There are 4 hidden switches. A switch that is on adds its own fixed numbers to the row, and there is some noise. The rows also spread widely along 2 directions, which tell nothing about the answers.
Known rows, each followed by its switches (1 for on, 0 for off):
[ -3  10   8   2 -24  15 -16 -18 -15  14   8 -21  16 -22 -22  14 -10  11
  -1 -13  22  -5   4  17 -28  24   5  -9] : 0 1 0 1
[ -4   4  14   6 -18  16 -19 -23 -19  14   5 -18  15 -21 -23  18 -11   5
  -4 -11  18  -1   7  16 -22  25   8  -6] : 0 1 0 0
[-10   9   9  14 -22   7 -21 -22 -13  15  -2 -14  10 -11 -20  22  -9   3
  -9  -7  18  -2   0  17 -27  20   8  -1] : 1 0 0 0
[ -1   2   5   9 -22  16 -19 -19 -10  18   2 -17  17 -23 -28  26 -13   5
  -8 -10  19  -1   2  22 -32  30   3  -4] : 1 1 0 0
[  3   8  -1   0 -22  11 -20 -20 -14  21   7 -14  13 -16 -23  19 -11   2
  -5 -19  27  -8  -5  18 -24  23   3  -3] : 1 0 0 1
[ -1   3  10   9 -16   4 -17 -21 -22  15   6  -8  10 -17 -11  12  -6  -1
   1 -15  20   0  -1  14 -23  22  16   1] : 0 0 0 0
[ -1  14   3  18 -29  11 -21 -23  -6  18   0 -19  13  -5 -28  20 -18   7
  -7  -3  25 -10   4  16 -27  28   3   1] : 1 0 1 0
[ -2   1   3  12 -21  11 -17 -19 -10  18   0 -15  13 -17 -25  20  -9   5
  -9 -14  21  -5  -4  17 -24  25   9   1] : 1 0 0 0
[  2  11   8   9 -26   9 -16 -18 -14  17   5 -13  13 -14 -20   3  -7   4
   1 -10  24  -7   2  15 -20  27   7  -1] : 0 0 0 1
[ -5   2   4   5 -17  14 -21 -17 -16  17   3 -18  16 -13 -23  27 -13   2
 -11 -13  20  -2   1  22 -34  22   4  -3] : 1 1 0 0
[ -3   0   6   6 -20  15 -21 -17  -9  17   2 -16  16 -19 -27  26 -14   6
 -12 -10  15  -3   5  24 -32  29   3  -4] : 1 1 0 0

New rows. What belongs after each?
[  6   5   3   1 -26  11 -16 -19 -18  16  11 -15  16 -15 -26   6  -8   9
   4 -19  22  -4   4  10 -13  27  11   1] : 0 0 0 1
[ -8  15  14   7 -24   6 -24 -24 -16  17   3 -17  10 -11 -16   8  -9   7
  -2 -13  31 -11   1  16 -21  21   9  -9] : 0 0 0 1
[-18   8  14   5 -12   4 -23 -23 -24  18   2 -20  11 -16  -6  18 -10   4
 -10 -10  24  -2   2  18 -34  21   9 -10] : 0 1 0 0
[-10  16  15  14 -24  11 -21 -22  -5  15  -1 -14  11 -10 -20   6 -12   6
  -6  -7  28 -12   4  19 -18  25   7  -8] : 0 0 0 1
[  0  11   5   9 -25  13 -16 -21 -10  17   0 -15  14 -16 -23   5 -11   5
   4 -13  25  -6   4  16 -18  30   6  -2] : 0 0 0 1
[ -6   7  -4   5 -25  12 -16 -21 -13  22   2 -18  15 -15 -25  16 -13   5
  -5 -13  25  -8   0  24 -20  20   5  -2] : 1 0 0 1
[ -3  14   7  18 -26   7 -19 -28 -11  14   1 -17  12  -6 -14  12 -16   7
   2  -7  24  -6   5  11 -20  28  11  -1] : 0 0 1 0
[  2   3   7   0 -22  15 -17 -18 -17  13  10 -19  20 -17 -23  12 -11  12
  -4 -15  22  -4   1  20 -21  30   5  -3] : 0 1 0 1
[ -5  13   8  11 -27  11 -22 -21  -8  17   0 -13  14 -14 -22   5  -9   3
  -1 -12  26 -10   7  17 -18  30   5  -7] : 0 0 0 1
[ -4  11  17  16 -22  13 -16 -23  -8  12  -6 -15  10 -14 -21  11 -10   2
  -4  -8  20  -5   4  14 -17  27  10  -3] : 0 0 0 0
[ 15  13   0  10 -32  14 -17 -19  -4  12  11 -21  19 -11 -36   8 -11   8
   8 -16  22  -9   5  11 -11  41   8   0] : 0 0 1 1
[ -2  16  -8   7 -31  20 -25 -20  -8  21  13 -24  21 -10 -30  21 -22  13
  -4 -11  31 -13   4  23 -34  31  -4  -8] : 1 1 1 1
[-21  19  18  22 -19   1 -22 -29 -15  16 -10 -14   7  -6  -7  12 -10   5
  -8   1  27  -8   7  17 -23  22   9 -10] : 0 0 0 0
[ -1   6  10   5 -19  12 -16 -19 -11  10   0 -19  17 -17 -24  17  -9  12
  -4  -6  17  -2   7  21 -23  31   9  -7] : 0 1 0 0
[  2   7  -2  17 -27   9 -14 -21  -8  16   8 -16  13  -9 -23  20 -13   7
  -6 -14  25  -6   2  13 -29  27   4  -2] : 1 0 1 0
[ -1   4  12  13 -20   8 -15 -20  -8  16   1 -12  12 -15 -21   7 -11   1
   1  -7  20  -4   5  11 -14  29  12   2] : 0 0 0 0
[ -7   8   1   6 -23   9 -21 -24 -16  21   4 -15   7 -18 -20  19 -13   5
  -7 -12  27  -8  -3  17 -25  19   5  -6] : 1 0 0 1
[ -3   9   1   5 -24  12 -22 -22 -12  20   3 -16  13 -14 -23  20 -14   3
  -8 -16  30 -10  -4  21 -28  24   6  -2] : 1 0 0 1
[ -4  10  -1   9 -26  13 -21 -21 -15  17   8 -21  21 -10 -24  27 -18  12
  -6 -11  24  -9   6  19 -35  27   1  -3] : 1 1 1 0
[  0   2  10  10 -19  12 -20 -20 -15  15  -4 -12  12 -19 -20  10  -9   2
  -2 -12  19  -1   4  10 -18  26  13  -1] : 0 0 0 0
[ -4  11  10   2 -26  13 -17 -18 -16  16   6 -18  21 -17 -23  15 -12   8
  -2 -11  23  -8   6  20 -23  31   7  -9] : 0 1 0 1
[  2   9  -4  13 -23   7 -20 -21 -15  16   6 -16  13 -13 -21  23 -17   9
   0 -16  23  -5  -2  12 -28  26  10  -2] : 1 0 1 0
[  6  11   2  10 -23   8 -18 -25 -18  14   8 -14  11 -11 -15   8 -13   9
   3 -16  23  -7   1   6 -19  23   8   2] : 0 0 1 0
[ -5   3   5   8 -21  16 -20 -17 -15  15   1 -20  13 -15 -26  25 -14   6
 -10 -13  15  -4   2  21 -31  25   6  -2] : 1 1 0 0
[-10  16   3   9 -22  10 -24 -21 -12  23   3 -16  13 -14 -18  18 -15   6
 -10 -10  30 -12  -1  22 -30  20   4  -5] : 1 0 0 1
[  6  11   9  21 -27  13 -17 -23  -8  10   1 -17  16  -6 -29   8  -8   7
   0 -11  22  -5  10  10 -17  37   8   1] : 0 0 1 0
[ -9   8  14  12 -18  12 -19 -23 -17  14  -1 -16  14 -14 -18  13 -11   8
  -8  -5  22  -2   7  15 -27  27   5  -7] : 0 1 0 0
